The first 9 rows are patterns. Each new row is the sum of 3 different patterns, raised or lowered, with some noise. Before adding, each is slid sideways (what falls off one end comes back at the other) and multiplied by a number that may be negative. Names go in the order of the patterns.
(in the rows, 128 means zero)
Some rows, each with the names of its patterns after it:
[126 145 120 123 131 127 129 118 139  97 135  99 134 146 122 131 139 128
 117 124 133 131 155 138 143 124 124 138 162 139 131 131 127 132 113 122
 120 125 167 118 127 144 114  96 147]	(4)
[143 114 104 113 129 134 136 140 131 157 130 131 157 125 102 124 107 133
 143 149 107 127 134 158 118 121 127 124 136 123 153 124 146 142  83 126
 127 121 125 141 125 127 134 128  99]	(5)
[146 126 127 116 155 165 158 132 128 127 114 133 131 122  96  96 135 131
 136 131 130 116 129 131 116 131 139 137 141 151 140 109 131 127 132 102
  91 154 108 128  86 116 139 136 127]	(8)
[139 126 135 139 129 173 124 151 163 136 159 123  98 117 131 114 126 124
 126 110 162  99 141 139 100 132 124 128 130 107 116 120 123 119 137 115
 133 127 129 150 137 127 160 130 131]	(1)
[131 114 128 106 150 120 135 150 128  99 149 125 100 152 126 136 129 173
 125 131 150 126 126 102 155 166 141 167 143 123 125 124 127 122 135 124
 127 132 125 164 136 111 104 129 128]	(6)
[128 129  83 135 134 112 119 126 139 134 151 120 127  98 131 129 128 140
 135 123 127 105 124 136 137 142 110 133 124 162 107 102 132 119 131 157
 124 147 113 117 160 157 121 173 135]	(0)
[131 152 146 125 123 137 133 158 120 148 121 114 138 122  86 142 146 110
 126 106 111 111 122  97 137 139 132 128 173 120 170 159 130 144 145 133
 114 133 120 140 135 123 121 117 130]	(3)
[129  83 115 127 143 136 121 120 127 116 123 132 142 110 103 127 140 109
 120 124 123 116 128 133 125 153 143 124 133 133 173 111 126 126 141 128
 123 159  83 126 125 125 125 110 128]	(2)
[111 130 126 127 128 126 127 121 131 149 106 109 126 121 149 123  91 142
 126 124 126 131 122 138 139 130 168 173 108 133 135 133 152 126 122 173
 139 104 137 118 146  99 145 121 144]	(7)

New rows, each followed by the names of its patterns:
[117 119 136  75 105  95  93 139 140 125 119 114 131 163 158 119 141 145
 106 140 136 141 131 126 122 136 115 100 114 109 149 105 121 111 150 153
 104 137 106 158 134 111 114 125 125]	(4) (8) (7)
[125 142 115 115  97 126 142 139 152 134 122 125 156 141 141 120 122 124
 132 145 135  98 139 128 120 122 105  89 114 141 109 137 129 152 142 141
 128 148 197 140 131 138 134 101 135]	(5) (8) (3)
[147 131 129 156 112 156 158 117 116 146 110 102 121  89 134 112 130 116
 107 116 124 121 142 102 112 129 104 147 132 152 117 119 139 121  81 142
 123 137 110  87 135 106 120  94 135]	(1) (3) (2)
[113  84 103 143 157 150 118 116 139 119 154 103 141 125  98 124 135  71
 144 153  94 102 115 126  74 126  98  94 133 116 151 136  69 122 116  85
 132 135 127 140 124 109 143 132 117]	(6) (0) (3)
[137 186 144 141 152 146 129 159 123 143 155 186 134 147 139 129 119 131
 179 165 118 173 155 136 142 141 153 138 154 127 100 153 137 154 137 161
 106 144 120 151 136 123 146 159 144]	(4) (6) (2)
[129 114  99  83 102 133 135  97 111 125 110 117  97 117 114 113 111 116
 115 102 112 127  78 122  99 135  94 119  86  74 158 116 120 132 111 123
  98 133 176 156 124 100 104 110 125]	(8) (3) (2)
[127 118 171 151 147 160 119 140 132 169 132 152 195 167 146 164 143 162
 153 137 143 162 165 125 173 151 160 167 135 113 149 133  87 159 144 146
 130 146 145 144 134 130 137 150 154]	(4) (5) (6)
[139 148 147 179 103 130 170 171 165 185 148 168 143 145 182 192 137 183
 157 180 159 130 173 153 120 145 161 152 181 181 148 151 162 184 148 161
 146 175 152 152 173 102 154 154 159]	(1) (0) (2)
[108  72  88  83  81  69  92  98 106 144 110  51 103  58  72 104  88  54
 124  69  44  95  70  84  67  83  73 117  85  83  90  90 105  84 100  50
  83  98  60  68 103  45 110  91  51]	(6) (3) (7)
[158 166 140 149 146 167 109 167 112 137 146 123 127 129 147 142 139 141
 140 135 148 151 137 134 142 128 143 140 157 159 119 152 122 152 144 145
 141 170 160 131 155 146 158 142 154]	(5) (8) (3)
[178 114 118  94  89 113 114 104  34  99 146 108 120 134 132  71 154 113
  97 117 106 139 125 113 172 129 120 115 107  84  70 157 108 115  48  96
 148 147 118 113 134 101 110 129 152]	(5) (8) (2)
[105 106 119 136  40  83 101 117 138 142 134 140 109 116 141 183 104  96
  98 145 113 131 126 113 130 106 127 103 131 159 115 148 135 175  97 149
 155 116 143 144 180 104 135 130 124]	(5) (8) (2)
[164 144 125 118 126 113 163 152 106 115 125 168 157 152 143 166 159 154
 168 124 149 174  99 153 190 126 151 143 152 164 157 154 133 172 125 167
 131 174 147 126 156 149 141 150 158]	(4) (5) (1)
[146 170 158 147 193 183 124 116 142  95 164 149 138 159 150 144 154  98
 139  90 140 145 151 151 140 158 147 105 138 137 132 116 162 134 142 143
 136 130 160 100 146 111 144 140 134]	(5) (6) (7)
[108 170 109 124 125 118 130 105 106  85 116 100 137 117 106 122 105 106
 120 130 163 103 102 110 114 142 100 145  60 115 132 104  89 108 105 103
  71  99 106  90  94  93  85 113 106]	(0) (3) (2)
[104 120 140 124 106 141 145 115 127 100  88 105  92 102  91  90 114 114
 145 125 107 108  67 136 112 106  87 106 114 103 125  95 135  79 110  99
  99 159 119 116 140 113 101 109 106]	(4) (5) (1)
[ 71 132  94  91 103  88 105  94 125 115 133 104 136 136  87 133 103 140
 116  79  93 112  62  97 115 116  89  75  64 105  83 104  98  74  98  83
 139 155 106 102  94  85 119 117 119]	(8) (1) (7)
[129 103 114 120 119 145 139 116 138 131  88 138 122 109 136 134 104 143
 111 117 126 116 127 128 121 110 134 126 116  99 100 114 111 145 127 136
 127 122 123 105 128  88 145 113 110]	(4) (1) (7)
[134  96 131  89  96 114 123 164 143 115 145 107 114 136 131 151 106 110
 160 155 114 128 131 141 113 119 115 138 117 125 142 147 105 221  91 133
 133  74 133 120 133  84 102 119 118]	(1) (0) (2)
[185 156  92 135 119 126 102 135 125 149 133 108 112 121 138  90 121  91
 106 146  89 106 115 132 147  96  79 131 119 119 132 121 114 121 122 109
 171 153  87 101 132 120 153 134 112]	(5) (3) (7)
[157 119 196 175 155 155 189 105 180 149 144 172 108 111 179  99 140 150
 143 195 165 122 174 180 159 175 156 153 189 165 183 176 157 167 160 156
 207 159 206 195 151 191 153 151 149]	(1) (0) (7)
[118 137 152 175 173 154 162 146 156 171 155 165 109  95 150 133 155 164
 165 115 136 160 172 138 140 159 154 170 152 157 142 156 160  74 107 165
 121 139 102 140 154 156 137 133 158]	(5) (8) (2)
[116 115 131  87 138 112 106 127 132  98 113 112 129 142 132 139 124 152
 152 134 133 154 154  96 138 125 150 137 124 185  81 144 144 132 154 111
 110 132  92  94 125 137 135  93 126]	(8) (1) (2)
[101 131 129  77 110  99 128 134 103  77 133  90 106  93 120  86  90 102
 112 138 145  91 106 116 122 158 120 100 141 130  76 101 112 118  84 145
  98 124  81  96 107 114 118 127 112]	(8) (0) (7)
[190 146 171 191 195 183 170 167 204 162 172 158 176 169 156 163 205 163
 155 188 173 183 171 161 158 172 177 150 189 175 194 154 131 157 144 163
 175 147 196 186 180 166 168 179 175]	(6) (2) (7)
[ 88  90 105 106 141 148  99 114 121  93 122 123 140  66 105 114 140  92
  98 135  94  89 132  99 122 132 127 141 144 122 182 112 119 116 102 104
 114 144  91 117 125 120 140 100 132]	(6) (0) (2)
[125 159 141 156 174 141 183 190 176 153 145 146 171 114 169 159 166 172
 145 150 174 146 178 144 107 118 161 114 129 144 137 159 180  94 174 131
 125 151 136 152 179 125 140 163 186]	(4) (1) (7)
[157 165 165 136 148 112 141 148 151 176 160 159 150 149 156 165 154 124
 158 179 159 161 171 157 156 151 146 126 157 132 136 126 162 144 169 161
 150 153 124 165 140 156 150 128 168]	(5) (6) (2)
[126 138  99 102 137 111 102 102 124  80 118  77 116 125 132 130 113 118
  92 129 115 126 127 108 114 142 103 167 106 110 115  97 122 151 136 132
 118 134 142 159 162 109 113 125 118]	(8) (6) (2)
[115  95 114  96 141 110  97  95 128 141  95 128  95  98 133  96 153 156
  76  87 124  83 125 126 114 187 114  93 139 133 132  88 121  91 133  98
 138 108 112 134  99 108 123 111 133]	(4) (0) (7)
[149 158 107 153 158 118 110 135 107 152 140 160 152 151 131 153 156 159
 146 146 110 123 162 181 122 129 119 157 149 161 122 154 150 174 134 147
 152 160 189 155 197 186 160 124 145]	(6) (3) (7)
[136 119 178 137 142 173 179 128 127 142 121 132 136 165 174 145 186 193
 127 155 130 184 151 137 133 147 127 137 170 145  95  91 113 134 120 138
 153 119 147 139 176 170 156 116 151]	(8) (6) (2)
[108 110 147 122 113 109 116  99 118 133 135 129 104  90 155  96  98 126
 129 122 130 142 123 140 142 101 105 115 134 117 101 110 135 135 109 148
 114 115 104 108  98 112 137 146  65]	(5) (3) (2)
[ 91 149 108 133 138 108  91 128  75 121 123  92 120 148 100  80 159  80
 146 120 111 131 134 107 111  97  99  66 120  73 106 108 111  95 108 147
 134 126 126 110 120 130 114 113 114]	(4) (1) (3)
[110 149  94 113 139  90  97 120  81  91  85  65 131 118  85 131 109 102
  91 136  70 126  58  97 109 116 110 115 113 118  71 121 111  97 125  96
 109 101 164  66  75 122  70 102 105]	(1) (6) (0)
[138 117 141 141 128 104 148 121 117 133  96  76 156  70  89 130  91 101
 114 109 102 137  57  70 155 106 123 105  91  71 106  77 100 131 105 109
  94 103 101 116  84 141 158 107 100]	(6) (3) (7)
[167  91 102 132  83 123 102  70  85 113  90  96 132 114 154  95  75 116
 125  88 117 103 128 135 117 106 142 125  78 124  66 110 135 146 108 129
 100 119 114 131  92 118 124  80 124]	(5) (6) (7)
[135 162 184 110 170 128 159 161 143 191  84 107 109 129 113 118 134 129
  57 142 109 158 151 105 139 134 128 134 101 145 111  97 135 171  94 132
 121 136 143 140 140 156 165 146 156]	(4) (1) (2)
[194 166 150 176 164 182 188 198 168 179 144 148 157 138 104 139 127 169
 148 144 157 133 136 170 153 162 148 158 169 172 159 135 148 114 165 121
 138 178 120 162 132 154 159 147 163]	(4) (8) (3)
[110 115  95 115  92  86 111  65  88  88  78 114 108 110 102 118  94 104
  82 104  80  96  77 106 109  93  88  87 103 117  90  89 115  97 115  87
  97  93  98  82 116  95  93  90  92]	(1) (0) (7)
[ 87  91  61  65  63  99  47  67 107  94  69 100  65 114 118  96 109 129
 124  63 112 104  97 108  77  73 111 103  70 110 101  96  53 102  77 110
  60 115  78  75  92  94  72  78 115]	(8) (3) (7)
[116 107 154 137 147 111 139 136 127  94 137 113 123 139 140 138 130 120
 105 116 126  94  91 114 129 127  89  91 127 140 100 178 124 111 122 142
 180 162 123 169 161 107 107 132 129]	(8) (3) (2)
[ 95 136 102 110  89 102 146  94 114 116 132 100 116  93 133 160 127  93
 119 115  93 116 135  99 111 145  96 140 130 119  98 113 107  92 118  89
 122  96  52 100 117 106 130  85 110]	(5) (6) (2)
[150 160 131 102 148 109 184 171 109 183 183 128 128 159 140 168 170 157
 186 213 117 159 152 140 120 150 107 166 146 109 128 142 168 117 178 129
 141 143 151 136 155 142 129 130 165]	(6) (3) (7)
[ 95  88  78 111  89  87  78 106  89 147  80 101 105  54 118  85  96  98
  98 109  93 103  84  87  92  87 110 122  89  93 116 102  96  99 104 124
  99  92 112 143  84 112 137  92 142]	(5) (1) (0)
[173 186 165 167 163 159 172 159 190 175 181 209 155 218 252 163 196 163
 134 170 150 138 184 162 172 142 186 158 142 159 144 174 157 157 157 142
 149 152 147 155 148 167 128 151 175]	(4) (1) (7)
[133 149 160 114 115 173 141 165 178 128 146 148 171 174 179 129 156 171
 163 157 146 164 119 143 159 180 140 182 148 164 149 170 214 131 165 207
 147 133 170 187 149 170 150 171 183]	(3) (2) (7)
[130 170 147 181 129 159 210 146 158 169 147 151 137 149 166 111 109 186
 169 165 152 122 144 149 143 138 163 158 147 178 177 151 112 155 148 147
 135 126 172 149 148 110 149 172 198]	(8) (0) (2)
[126 135 137  88 136 140 106 128 119 104 130 116 119 145 134 146 119 133
 110 160 136 134 140 134 117 137 126 119 140 110 128 115 112 139  93 134
 131 117 112 129 119 150  96 134 133]	(1) (3) (2)
[140 100  97 129 113  78 129  80  84 138  94 110 112 131 129 126 113 104
 118 140 120 119 116 105  96 129 121 108 128  78 106 130 126 133 114 114
 166 117  82 157 134 150 161 134 158]	(1) (3) (7)
[ 71 119 130 145 163 152 143 127 136 189 192  95 164 152 156 137 113 141
 151 136 146 109 145 125 116 121 178  95 145 158 141 182 114 151  99 159
 143 116 141 152 129 121 102 165  66]	(8) (6) (0)
[122 146 116 103 106 129 126 127 135 131 110 107 130 116 130 128 154 130
 142 135  99  90 140 137  90  81 133 102 113  92  91 139 123 126 128 143
 139 140 162 155 157 131 128 115 113]	(5) (8) (3)
[ 89  91 147 137 135 119  99 149 151  84 110 125 135 155 109 166 114 115
 105 143 149 135 104 123 138 107 133 132 108 167 142 111 132 115 129 151
  83 128 136 130 132 131 120  99 147]	(0) (2) (7)
[102 120 156 121 134 144 161 145 138 119 129 148 182 148 147 163 115 109
 173 135 153 130 112 139 103 166 136 145  95 184 109 137 179 151 166 169
 153 153 191 158 138 167 154 108 151]	(4) (8) (3)
[ 85 101  68  71 112 106 117 125  88 129 126  99 113 107  88  87  74  94
 128  90  96 110  78  93  93 117  92 110  98 103  99 119 107 118  81  82
  90  86  70 100 109  79  96 100  81]	(4) (6) (3)
[142 135 111  83 126 121 129 114 125 132 114 129 124  69 132 131  92 114
 153 103 103 100 126 117 105 142 132 119  93 144 104 141 116 125 133 118
 106 113 135 127 114 124  82 106 108]	(4) (6) (2)
[127 168 163 170 169 155 177 127 165 161 151 159 136 163 164 160 173 180
 154 124 164 154 139 167 163 177 138 164 162 167 184 142 139 152 173 180
 170 182 157 159 145 144 184 179 141]	(6) (2) (7)
[151 102 168 170 132 154 184 125 163 164 156 166 157 152 146 163 109 130
 110  93 120 164 103 124 122 121 119 120 150 154 126 146 128 171 140 155
 133 138 123 116 138 177 139 141 126]	(5) (3) (7)
[152 144 174 116 154 129 119 144 127 114 163 155 102 152 128 111 106 120
 124 131 107 127 113 137 148 117 139 123 119 141 116 130 116 149 144 140
 118 143 150 125 111 142 119 147 152]	(5) (1) (7)
[102 124  89 109  84 141 158 113 142 100  71 116 114 115 114  99  81 122
  53 119 131  87 202  94 137 149  95  76 119  88 107 110 115 119  77  87
  98 110  76 132  80 134 135 123 130]	(4) (8) (0)
[ 81  93 114  73 104  95 111 118 112 118 131 109 100 103  95  88 110 109
 126 114  97  98 104  99 111 106 112  85  93  86  96 116  89 118 100 125
 133  81 110  95  89 116 108  93 118]	(4) (5) (0)
[115 154  93 111 104 148 141 140 148  79 115  85 121 116  88  98 107  72
 106 113 134 126  99 110 117 100 108 140 132 121 107 115 115  99 103 114
  96  79 132 105 102 102 113 123 127]	(4) (8) (2)
